The rows are grouped in 4 ways, from coarse to fine. Each group lies inside one group of the grouping before and may be the whole of it. The rows also spread widely along 15 directions, which tell nothing about the answers.
In the rows, 128 means zero.
Some rows, each with its group in each grouping after it:
[145 133 120 130 104 121 130 121 143 136 142 128 152 132 136 137  89 120
 135 129 132 134 153 116 128 144 122 121 147 180 122 146 158  88 122 123
  84 130 130 113 152]
K404 Darar K93 K461
[130 114 106 162 140 124 131 124 121 123 129 124 109 112 109 140 128 120
 146 136  89 112 140 138 123 116 130 143 112 113 134  80 116 135 151  98
 133 118 126 136 114]
K903 livo K361 K776
[111 125  97  83 169 128  96 111 146 112 115  94 100 121  63 110 160 141
 148 113 146 139 111 150 103 144 108  95 137  77 115 174 136 188 162 149
 136 121 108 144 134]
K903 lemom K577 K852
[150 137 116 130 128 124 115 130 124 164 135 103 112 154 110 124 106  85
 164 149 122 140 139 122 133 144 150  91 140 124 131 107 119 160 127 149
 141 141 115 120 120]
K455 Gud K3 K727
[140 152 144 109 139 161 135 129 129 123 110 135  95 119 109 140 130 100
 116 131 181 133 106 152 139 153 115 101 153 136 137 146 172 121  87 141
 135 136 119 148 104]
K404 vogev K211 K627
[115 123 110 111 107  73 128 125 140 133 102 115 152 101 123 117  85 155
  84 128 104 175 107 131  99 143 103 118 140 169 139 146 112 143 157 121
 111 119 137 104 172]
K455 vuked K326 K230
[153 152 136 124 135 123 172 131 166 102 160 135 137 147 154 107 100 113
 135 115 178 130 116 119 119 124 136 145 137 131 104 173 171 115  91 143
 110 130 134 109 122]
K404 vogev K625 K466
[ 84 166 114 130 158  95 129 116  71 125 114  99 100 110 107 177 198 128
 134 167 136 124  84 135 150 142 105 140  92  65  97 130 122 190 127 125
 160  93 124 167  92]
K455 vuked K326 K112
[144 127 126 179 121 134 154 145 142 106 131 116 134  95 135 116 101 124
 100 120 102 115 132 138 119 112 136 133 127 148 126 103 139 111 145  94
 113 122 130 155 150]
K404 Darar K286 K465
[195 136  85 190 128  97 148 155 143 148 157 145 116 161 138 123 107 122
 178 169 120 135 159  84 118  80 141 150 118 175 106 117 154  98 121 119
 112 147 184 133 131]
K404 Darar K668 K79
[140 107 141 172 113 110 142 137 141  88 144 152 138 159 161 161 133 150
 123 135 158 119  98 122 106 121 129 153 123 118  94  97 183 113 102 113
 133 140 133 130  94]
K455 Gud K3 K750
[164 109 131  98  77  94 121 154 108 140 162 156 151 161 117 149 167 197
 150 116 115 157 122  81 106  94 121 133 128 107  71 143 149 130 157 120
 117  90 181 120 142]
K903 livo K412 K321
[153 118 165 139 122 120 117 186 168 135 145  71 175 125 147 115 126 145
  92  82 186 119 110 156 140 193 140  53 173 139  94 252 169 145  97 171
 119 148 126 149 152]
K903 lemom K577 K973
[100 171 126 130 179 128 132 136 125 109 134 171 107  83 100  92 124  92
 144 146 100  83 110 158 147 135 121 145 140 118 138 156 102 130  94 130
 119 117 125 134 105]
K455 vuked K786 K583
[184 116 150 147 111  97 127 182 157 105 199 118 135 171 132  94 136 154
 183  98 107 120 146  95 107  93 152 137 127  60  59 162 125 145 134 132
 128 111 151 136 117]
K903 livo K25 K707
[173 155 152 122 115  79 173 162 183  97 131 104 128 117 140  50  66 147
  82 100 138 191 100 113  91 102 120 137 145 130 124 195  99 141 124 146
 132 123 160 123 158]
K404 vogev K211 K189
[124 179 146 121 152 129 130 148 136 111 130 139 115 155 117  92 113  99
 121 149 158 128  93 134 135 134 140 112 141 131 117 147 152 132  76 168
 127 139 113 144 115]
K455 Gud K333 K622
[145 143 127 165 159  73 174 165 157  97 130 141 128 158 153  97 105 130
 104 141 165 137  80 130 103 102 146 153 105 127 117 141 153 141  75 150
 141 146 150 119 108]
K903 livo K25 K580
[159  61 146 156 115 100  85 130 144 144 136 129 156 155 136 148 115 153
 138 133 130 113 122 145 107 169 146  98 152 120 135 120 128 143 106 149
 159 171 132 102 111]
K404 vogev K625 K417
[139 196 146 169 158 140 170 166 105 114 142 161 120 132 134  92 131 110
 101 159 115 103  91 115 155  84 165 155 107 131 121 102 123 108  84 145
 136 117 153 165 114]
K903 livo K412 K321
[ 65 149  97  45 153 108 123  51 125 133 129 136 173 117 103 117 121 135
 133 135 113 139  99 120 124 154 125 147 135 117 138 164  88 161 162 159
 110 103 112  63 154]
K455 Gud K333 K622
[109 130 157 168 110  87 127 144 134 115 131 160 148 108 152 149  64  82
 128 136 118  93 152 173 142 181 101 130 151 178 142 136 151  64  49  99
  77 130  95 110 114]
K404 Darar K668 K79
[134 153 149 140 150 196 179 144 132 120 122 117 133  28 127 125 145 127
  63  87 132 100  99 155 168 141 132 127 155 139 147 183 113 117 148 112
 132 105 151 168 132]
K903 livo K25 K580
[136 153 130 151 157 152 180 126 142 105 147 132 119 128 155 148 125  76
 137 129 194  93 117 148 144 141 141 140 123 126 111 140 198 117  75 126
 119 133 111 131  93]
K404 vogev K211 K627
[176 144 114 122 127 110 126 163 159 120 157 148  97 170 112  90 110 123
 177 136 139 150 132 103 100  98 131 121 140 127  92 147 165 132 114 137
 115 134 147 131 121]
K455 vuked K326 K112
[126 132 138  83 132 142 119 119 119 135 108 152 101 128  91 136 118  91
 135 133 157 133 114 164 126 158 117  91 152 124 148 122 160 139  91 139
 130 129 104 117 109]
K404 vogev K211 K627
[106 168 115 123 149 153 146  98 120 139 121 145 118  93 124 128  88  71
 129 148 111 113 129 142 154 151 131 138 140 159 163 108 114 109 112 122
 111 123 107 110 115]
K455 vuked K326 K230
[136 143 140 143 114 107 138 166  99 159 135  95 143 144 127 126 113 101
 114 135 106 126 127 133 143 135 162  90 114 125 116 100 127 157 120 139
 131 115 117 137 143]
K903 livo K25 K580
[143 103 156 111 134 155 114 119 158 116 114  88  90 126 114 154 113  83
 138 101 199 131 126 181 121 196 113  73 165  92 141 148 171 155  89 141
 153 153  75 133  83]
K404 vogev K211 K189
[114 102 134 165 128  95  88  96 118 117 136 116 137 145 126 155 122 147
 148 148  74 113 135 123 120 143 131 155 114  86 135  68  73 127 131 127
 153 135 111 120  93]
K903 livo K412 K321
[116 163  84 103 151 132 151 103 110 170 142 149 159 136 123 128 125 102
 146 162 129 120 117 106 150 128 157 130 127 169 127 139 138 137 135 154
 104 122 144  90 151]
K455 Gud K333 K622
[169  97 149 155 140 160 142 147 155 117 135 133 121 126 128 105 102 100
 118 111 143 100 111 165 114 136 172  96 148 107 146 100 151 150 108 133
 153 157 112 129 110]
K404 Darar K93 K461
[ 94 119 145  95 138  89 118 149 125  92 144 158 141 134 104 122 156 140
 141 105 142 100  97 167 111 145 112 119 129  69  89 171 165 160  99 128
 109  94 106 119 119]
K903 lemom K577 K973
[128 183 145 121 119 131 137 122  81 127 132 149 125 169 119 122 129 122
 112 173 112 137 100  95 139  94 154 141 103 120 115  57 128 121 108 150
 138 112 132 146 128]
K404 vogev K211 K189
[152 135 120 181 133 110 101 102 186  79 140  67 120 159 147 135 106 164
 135 139 155 154 143  92 104 135 100 155 133 142  99 152 140  86 128 141
 128 167 129 164 119]
K404 vogev K625 K417
[131 141 130 117 113 153 157 118 139 108 137 147 158 132 142 124 120 150
  87 121 144 138  92 106 119 113 144 136 139 154 111 118 165 110 145 130
 111 122 139 124 150]
K455 Gud K3 K750
[123 174 145 141 146 185 128  92 129 118 128 129 144  82 131 127 138 155
  85 139 114 119  96 101 167 137 131 161 158 151 147 156  73  87 145 149
 142 135 157 157 120]
K455 Gud K333 K622

New rows, each followed by its group in each grouping:
[109  82 128 143 113 131 123 123 109 152 135 140 178  77 128 169 122 128
 117 109  76  79 143 162 145 167 138 116 142 145 146 112 115 119 151  95
 108 111 121 102 141]
K903 livo K25 K580
[144 145 124 132 125 163 104 112 107 141 112  96  75 161 101 178 141 102
 148 153 156 151 139 120 140 144 119 101 128 122 129  73 162 117 114 136
 147 139 104 166  86]
K903 livo K412 K321
[127  83 120  95 100 116  93 103 118 144 143 148 175 188 113 123 115 157
 133 138  91 134 106 110  91 124 176  99 131 111 119  49 132 166 165 151
 136 137 113  81 156]
K455 Gud K3 K750
[143  53 115 167 127 148  94 108 137 136 141 106 166 170 147 198 164 158
 136 135 165  96 110 133 115 165 166  96 135 116 103  90 190 154 144 140
 158 175 116 125 108]
K455 Gud K333 K622
[118 141  88 111 117 132 151 103 140 138 115 147 146 117 128 117  63 110
 102 139 109 151 130 121 112 124 130 126 136 210 149  90 155 101 150 114
  83 128 123  93 173]
K455 vuked K786 K583
[151 174 116 166 168 120 119 150 104 141 150 153 127 158 111  99 153 127
 150 188 112  96 108 101 148  95 168 135 113 130 111 125 119 130  99 169
 141 143 167 160 123]
K404 Darar K93 K461
[150 111 158 165  93  53 118 160  94 167 119 136 144 101 137 161 117 144
 121 150  88 136 126 136 142 156 106 127 140 137 142 145  71 130  95 117
 148 121 171 118 112]
K404 vogev K211 K627
[123 144 116 128 133 165  96  94 138 124 155 105 148 139 113 114 119 133
 145 136  88 113 143  99 135 131 152 127 143 131 115 110 106 116 172 144
 116 134 112 139 148]
K455 Gud K333 K622
[148 137 162 144  81 115 125 160 127 145 161 140 160 153 160 130  76 104
 134 129 113 118 145 120 142 155 148 105 151 162 109 122 150  95  87 128
  97 129 115 112 131]
K455 vuked K326 K112
[127 166 135 173 149 114 171 157 145  98 135  97 114  79 142  97 103 100
 103 121 114 118 112 146 136 127 128 142 124 119 119 153 113 143 123 108
 127 111 123 159 125]
K455 vuked K326 K112
[ 86 162 130 138 143 149 104 120 106 125  98  96 119  80  88 115 115 103
  89 145  76 116 118 158 149 154 122 100 140 143 152 101  91 137 150 125
 126 118  92 171 150]
K455 Gud K333 K622
[129 118 142 112 126  96 135 148 128 123 128 147 156 129 118 101 115 135
 102 124 128 124  92 152 108 134 146 104 135 119 125 140 142 161 113 142
 126 121 128 111 150]
K404 Darar K93 K461
[132 179 112 119 130 139 136 135 149  96 163 113  98 118 106  92 107 100
 170 118 100 130 161 109 124 104 112 142 132 119  86 143 141 113 153 103
  82  93 111 155 142]
K455 vuked K326 K230
[114 140 155 164 120  94  97 109 104 132 121 119 148 146 144 165 118 139
 111 172 118 122 114 123 146 164 122 137 127 139 135 105 102 103  82 150
 146 148 125 135 104]
K404 vogev K625 K466
[164 145 154 176 129 127 160 139 128 119 122 142  95 118 153 137 114 124
 108 147 135 141  93 118 135 117 132 161 130 115 144  97 102 121  91 124
 176 144 158 139  67]
K455 vuked K786 K583
[145 113 160 118  89 118 144 142 125 157 131 106 153 140 143 120  77  96
 105 112 120 147 115 142 125 156 165  84 147 122 140  98 120 165 122 139
 141 128 103  94 136]
K455 Gud K333 K622
[154 119 153 129  76 117 138 158 102 152 169 114 157 189 154 172 130 113
 149 119 148 126 141 112 136 139 159  95 119 112  76  96 193 130 104 129
 113 109 111 118 123]
K903 livo K412 K321
[156 138 119 170 121 125 132 143 117 155 134  87 102 115 120 141 119  96
 152 143 100 134 150 121 144 132 132 116 131 124 126 109 103 147 145 113
 143 125 134 151 115]
K455 Gud K333 K622
[146 135 168 176 146 133 109 181 105 132 140 136 104 141 124 131 148  97
 139 153 130  80 102 159 151 149 159  92 135  88 113 107 138 157  66 146
 169 149 118 168  75]
K455 vuked K786 K583
[ 99 127 106  66 133 136 129  88 112 159 160 134 181 132 114 135 125 100
 158 123 124  94 137 139 140 163 155 102 136 125 116 144 151 154 143 146
  91 105  99  74 165]
K404 vogev K625 K466
[152  82 142 146 119 106  91 140 136 117 152 142 119 172 118 143 143 142
 174 133 126 114 118 131 102 137 139 115 140  71 102 100 140 158 115 133
 157 146 122 122  85]
K455 Gud K3 K750
[133 171 146 167 122 103 205 142 106 119 125  64 110  57 147 134 122  96
  92 114 112 142 115 139 152 122 119 154 103  85 124 136  84 167 144  89
 145  76 133 160 122]
K404 Darar K93 K461
[138 130 129 165 144 142 145 133 125 121 151 155 102  94 122 137 128  86
 171 131 101  84 141 145 146 131 129 151 139 103 132 112 113 124 117  95
 130 117 128 130  84]
K455 Gud K3 K750
[127 130 131 135 121  70 140 110 144 106 110 136 114 135 132 128  76 117
 124 144 135 162 118 136 101 136 101 154 126 131 149 113 120 121  93 122
 128 133 120  99 107]
K404 Darar K93 K461
[144 122 136 144 130 166 154 119  85 195  99 152 125 129 138 174 109  70
 104 156 155 115 102 158 167 166 172  92 136 158 189  58 142 133  75 146
 163 155 126  99  87]
K903 lemom K577 K973
[179 139  88 126 139 140 145 140 131 175 175 153 133 155 116 109 117  87
 202 146 127 107 162 102 136 107 172 114 135 147 110 139 156 131 125 142
 104 132 155 101 139]
K404 Darar K286 K465
[137 135  92 141 141  86 133 119 138 113 142 144 129 128 112 108 131 173
 145 144  84 143 125  90 104  81 119 182 109 124 115 131  91 122 164 120
 123 112 174 121 136]
K903 livo K361 K776
[169 190 109 131 169 171 182 157 160 101 167 169  58 143 102  60  94  45
 195 122 144 108 153 126 129  74 145 147 129 117 116 126 172 106  90 120
  95 115 124 137  99]
K903 lemom K577 K973
[ 92 189 136 168 154  90 137  77 137  73 119  93 126 142 165 158 132 152
 100 172 163 153  81  91 139 142  95 202 108 116 113 144 100 102  93 154
 150 141 127 150  80]
K455 Gud K3 K750
[143 129 119 142 117 177 125 138 138 111 132 120 133 113 108 119 124 149
  96 112 102 123 134 121 119 106 138 111 138 162 117  94 161  95 174 108
 103 121 128 171 167]
K903 livo K412 K321
[154  88 130 167  98  91  98 168  88 178 145 155 165 168 129 163 132 126
 150 164 101  93 138 136 132 142 165  81 129 149 111  79 164 135 101 129
 124 142 138 121 138]
K404 Darar K668 K79
[107 153 142 140 116 126 115 137  95 121 122 111 103 104 114 171 148 111
 131 140 121 119 127 144 151 157  97 117 130 115 107 121 145 127 116 101
 121 101 106 170 105]
K455 vuked K326 K112
[162  96 101 141 125  93  98 144 128 154 158 111 149 199 117 125 135 150
 168 146 114 131 134 102 101 113 172  98 113 110  93  97 147 166 146 158
 139 145 138 117 142]
K903 livo K412 K321
[162 114 124 120  84 151 132 120 110 171 130 128 111  99 121 173 116 115
 148 121 106 148 155 117 141 144 114 113 154 144 137 103 122 120 156  93
 128 114 144 117 114]
K455 vuked K786 K583
[105 120 151 166 124 120 111 136  91 121 147 124 123 151 127 174 137  86
 160 143 107  74 143 158 149 155 144 121 106  82 110  58 149 131  89 110
 130 115  76 139  83]
K903 livo K361 K776
[147 155  86 121 132 102 184 128 114 185 136  89 128 126 140 159 116  65
 156 144 175 143 144 129 151 150 131 105 118 160 117 166 172 160 115 130
 109 114 137 101 140]
K404 vogev K625 K466
[171 134  88 135 140 118 130 166 169 122 120 109  91 122  99 128 143 153
 140 121 176 164 135 119 108 117  85 109 146 174 100 210 191 114 139 122
 105 136 171 165 141]
K903 livo K361 K776
[116 135  45 171 159  48 120  82 154 125 101  99 109 147 125 125  74 130
 146 193 100 175 133 100  87 113 106 169  95 174 147  85 102 135 151 126
 127 159 136 105 135]
K455 vuked K326 K112
[148 150 137 126 160 102 161 144 162  94 151 169  91 134 125  92 114 100
 172 127 156 127 104 135 113 112 120 165 139  84 120 172 127 144  77 135
 139 126 140 105  71]
K455 Gud K333 K622
[ 97 124 102  92 144 125 143  79 122 128 116  96 143 142 123 162 130 107
 118 134 176 134 103 146 117 160 136 109 113 113 122 112 177 172 134 144
 129 125  87 103 137]
K404 vogev K211 K189
[124 141 129 107 112 129 114 129  95 169 139 151 166 141 117 132 127 125
 127 151 104 120 113 114 147 142 156 100 145 153 124 118 122 133 130 152
 117 121 137 110 151]
K455 Gud K3 K727
[134 110 122 159 113 111 140 133 143 122 134  96 149 102 134 125  86 115
 114 115  96 120 149 145 115 140 132 115 131 146 126 113 130 130 152 101
 108 121 112 127 162]
K404 vogev K211 K189
[110 119 143  73 137  83  88 102 119 143 127 144 156 169 115 153 146 140
 148 148 180 132  90 141 126 188 123 103 146  99 122 182 142 161  73 187
 141 143 118  85 102]
K404 Darar K93 K461
[146 103 147 228 118  96 107 166 150  85 139  93 132 127 145 137 120 166
 109 128  89 108 135 131 114 124 124 144 119 123 104 105 119 102 129 102
 137 143 132 181 116]
K903 livo K361 K776
[134 143 121  98 134 101 161 115 116 147 113 124 104 118 118 149 138 118
 135 127 166 166 101 130 130 140 107 137 126  95 137 160 118 166 112 136
 150 108 146 101  94]
K903 lemom K577 K852
[118 100 134 126 117 132 143 110 136 119 155  96 195  87 140 123 124 152
  97  89  92 100 119 139 124 145 159 121 135 100 113 139 109 159 187 115
 119 103 114 116 175]
K404 Darar K668 K79
[127 168 127 157 150 148 137 140 107 128 134 152 131 101 114 111 131 117
 112 156  97  90 118 132 153 115 141 134 129 159 130 120 124 103 117 128
 116 121 146 161 143]
K404 vogev K625 K466
[160 145 105 128 117 130 143 133 144 136 127 130 112 125 117  97  85 124
 124 137 103 164 129 103 109  99 135 127 137 162 135 104 123 124 156 121
 120 129 149 126 149]
K455 vuked K326 K230
[181 161 167 116  95 131 106  95 120 169 152 102 145 207 152 131  99 142
 135 162 142 177 120  56 146 139 166 126 144 122 131 110  78 114  98 204
 174 163 150 109 104]
K404 vogev K625 K466
[164 114  72 143 149 115 114 116 134 145 135 155  88 187 110 147 131 118
 196 177 146 139 132 101 100 104 138 132 116 133 115  76 172 141 121 137
 143 163 148 112  91]
K455 vuked K786 K583
[112 120 105 117 148 128 169 116 136 140 130 152 172  92 131 108  87  93
 105 121 120  95 116 165 126 144 158 116 136 166 152 130 147 141 129 124
  98 123 117  79 168]
K404 vogev K211 K627
[170 156 135  95 104 147 155 138 132 137 124 151  70 125  97 100  89  89
 148 123 119 177 130 115 118 102 117 121 155 124 146 101 117 130 130 116
 132 110 138 120 110]
K455 Gud K3 K750
[146 142 166 141 105 181 176 143 116 131 111 159 146  94 143 111  91 124
  41 110 114 127  88 139 143 117 163 122 146 162 167  77 124  99 120 120
 135 122 139 132 139]
K903 lemom K577 K852
[104 143 134 173 106 136 136 116 107 131 125 116 151  82 157 185 112 118
  97 139 105 106 137 133 162 166 110 140 134 177 128 109 134  81 125  91
 102 117 119 144 127]
K455 vuked K786 K583
[149 126 118 186 128 137 159 151 141 129 125 129 136  92 146 140 108 125
 100 122 127 113 131 139 138 131 128 132 137 179 136 133 150  93 123 101
 110 134 150 143 134]
K903 lemom K577 K852
[107 163 114 132 138 132 161  92 101 142 149 122 156 119 142 145 125 111
 131 144 102 111 128 106 160 126 151 166 105 126 127 108 100 119 140 129
 118 101 128 107 127]
K903 livo K361 K776
[143 134  85 118 201 175 126  73 166  81 149 149  77 144  84  98 154 140
 186 135 127 115 117 101 100  77 145 185 116  60 130  99 109 141 163 144
 161 143 137 131  79]
K903 livo K25 K580
[131 147 120 173 122 168 126  92 124 122  98 124  97 110 136 201 107 101
 114 160 159 129 148 132 151 160  90 139 142 202 154  86 174  45  96 101
 113 154 118 160  96]
K404 vogev K211 K627
[145 107 134 110  89 120 146 115 109 167 101 134 160  93 133 161 112 153
  74 125 126 161 104 129 129 149 123 111 150 170 158 126 118 129 145 122
 137 122 162 101 152]
K404 vogev K211 K627
[ 76 129 123 155 161  74 115 126  94 140  96  77 130  85 100 123 125  99
 104 154  70 111  98 180 136 165 134 105 111  86 153 103  57 213 142 129
 164 117  93 137 131]
K455 Gud K333 K622
[166 132 147 135 125 135 170 136 188 109 144 111 132 102 155  79  63 117
 102  89 136 149 114 129 111 133 143 133 160 127 140 162 106 135 129 133
 137 141 132 105 125]
K455 vuked K786 K583
[152 155 134 101 159 103 153 169 129 141 119 162 111 128 101  78 126 112
 117 142 162 138  77 151 121 121 137 100 142 127 135 181 141 171  79 167
 145 131 159 122 129]
K404 vogev K625 K466
[124 134 149 130 136 122 122 125 145  98 128  75 115 104 124 159 156 149
 120 101 161 138 115 137 134 164  93 131 139  83 107 191 123 139 126 131
 145 119 121 159  94]
K903 livo K25 K580
[170  74 152 123  80 133 138 167 124 131 147 134 166 142 138 158 156 172
 100  95 157 125 101 134 104 128 149  84 141 117  83 128 203 153 146 116
 131 117 148 134 153]
K404 vogev K211 K189
[174 130 102 177 152  77 122 123 163 131 160 100 136 176 144 102 103 139
 171 162 121 137 138  86 108 109 156 152 116 121 110 140  99 141 123 165
 149 166 159 115 121]
K404 vogev K211 K627
[ 92 156 113 124 132 148 119  81 109 130  98 113 124  56 106 173 144 143
 101 141 107 139 121 126 157 158  77 150 149 162 150 150  91 100 165 105
 118 108 139 151 129]
K455 Gud K333 K622
[153  96  97 206 110 116 134 119 152 119 135  82 126 143 154 166  84 109
 139 140 123 124 172 128 106 132 128 127 114 171 117  61 179 100 143  87
 108 151 108 140 137]
K404 vogev K625 K417
[123 139 154 131 131 119 143 132  80 156 139 131 144 121 128 141 153 119
 123 135 108 105  96 136 159 140 161 127 116  70 131 113  85 171 112 144
 164 103 136 119 102]
K903 lemom K577 K973
[174 128 113 128 129 183 151 132 145 145 141 120  99 124 127 147 127  98
 149 117 170 131 133 124 134 135 140 103 151 139 119 129 182 132 134 122
 132 141 134 135 107]
K455 vuked K786 K583
[124 130 124 169  97  92 123 158  88 134 127 147 135 113 129 168 143 149
 118 156  87 120 125 122 133 120 107 134 116 154  99  95 145 112 132  87
 112 105 153 154 134]
K455 vuked K786 K583
[116 159  99 131 183  67 142 133 121 109 123 100  72 115  90 117 162 104
 172 153 144 131 110 149 117 121  95 144  98  59 105 170 119 199 114 129
 151 104 131 149  98]
K404 vogev K625 K417
[141 145 111 123 126 117 154 127 138 117 139 125 133 117 116  97 103 130
 121 127 105 141 128 113 109  98 132 139 123 137 117 125 126 132 158 120
 110 109 141 127 164]
K404 vogev K211 K189
[107 141  94 138  89 115 110  45 114 109 122  49 146 132 135 201 140 186
 113 147 110 180 147  64 120 127  87 170 100 139  96  89 121  98 210 102
 111 105 125 157 156]
K404 Darar K93 K461
[106 161 110 111 142 117 167  90 124 102 156  99 130 122 121 103 109  96
 146 124  94 124 133 118 119 103 144 162  95  73 108  95 104 164 165 116
 118  84  97 114 145]
K404 vogev K211 K189
[137 100  62 208 153  93 161  79 166 133 116  79 143  79 161 162  82 124
 125 147 113 130 154 125 117 141 114 174 114 183 159 123 101 115 167  96
 125 155 149 105 138]
K404 vogev K211 K189
[127 110 158 168  99  78 113 160 115 143 127 104 180 121 144 129  93 132
  86 134  89 112 122 152 131 162 147  92 135 149 127 119 113 137 111 131
 125 133 118 128 161]
K404 vogev K211 K627
[140 116 139 165 100 136 120 140  89 142 119 120 116 120 130 185 148 136
 112 146 112 125 116 128 139 137 128 114 124 124 117  66 142 133 135 102
 151 124 133 161 106]
K455 vuked K786 K583
[122 177 103 134 156  77 153  94 123 143 120 115 126 143 127  89  73  93
 129 178  98 157 114 108 126 112 151 158 103 128 160  95  63 152 115 160
 143 133 128  96 132]
K404 Darar K668 K79
[161  92 140 154 121 132 117 133 135 148 122  83 125 133 136 177 133 118
 127 124 177 127 124 153 131 179 133  81 148 121 126 138 164 153 108 139
 159 159 119 138 103]
K404 vogev K211 K627
[113 149 145 139 128 104 136  78 148 115 124 133 137 145 160 136  64 104
 121 152 136 148 111 117 131 162 124 166 141 139 161 107  91  99  81 150
 136 152 107  82  86]
K455 Gud K3 K750
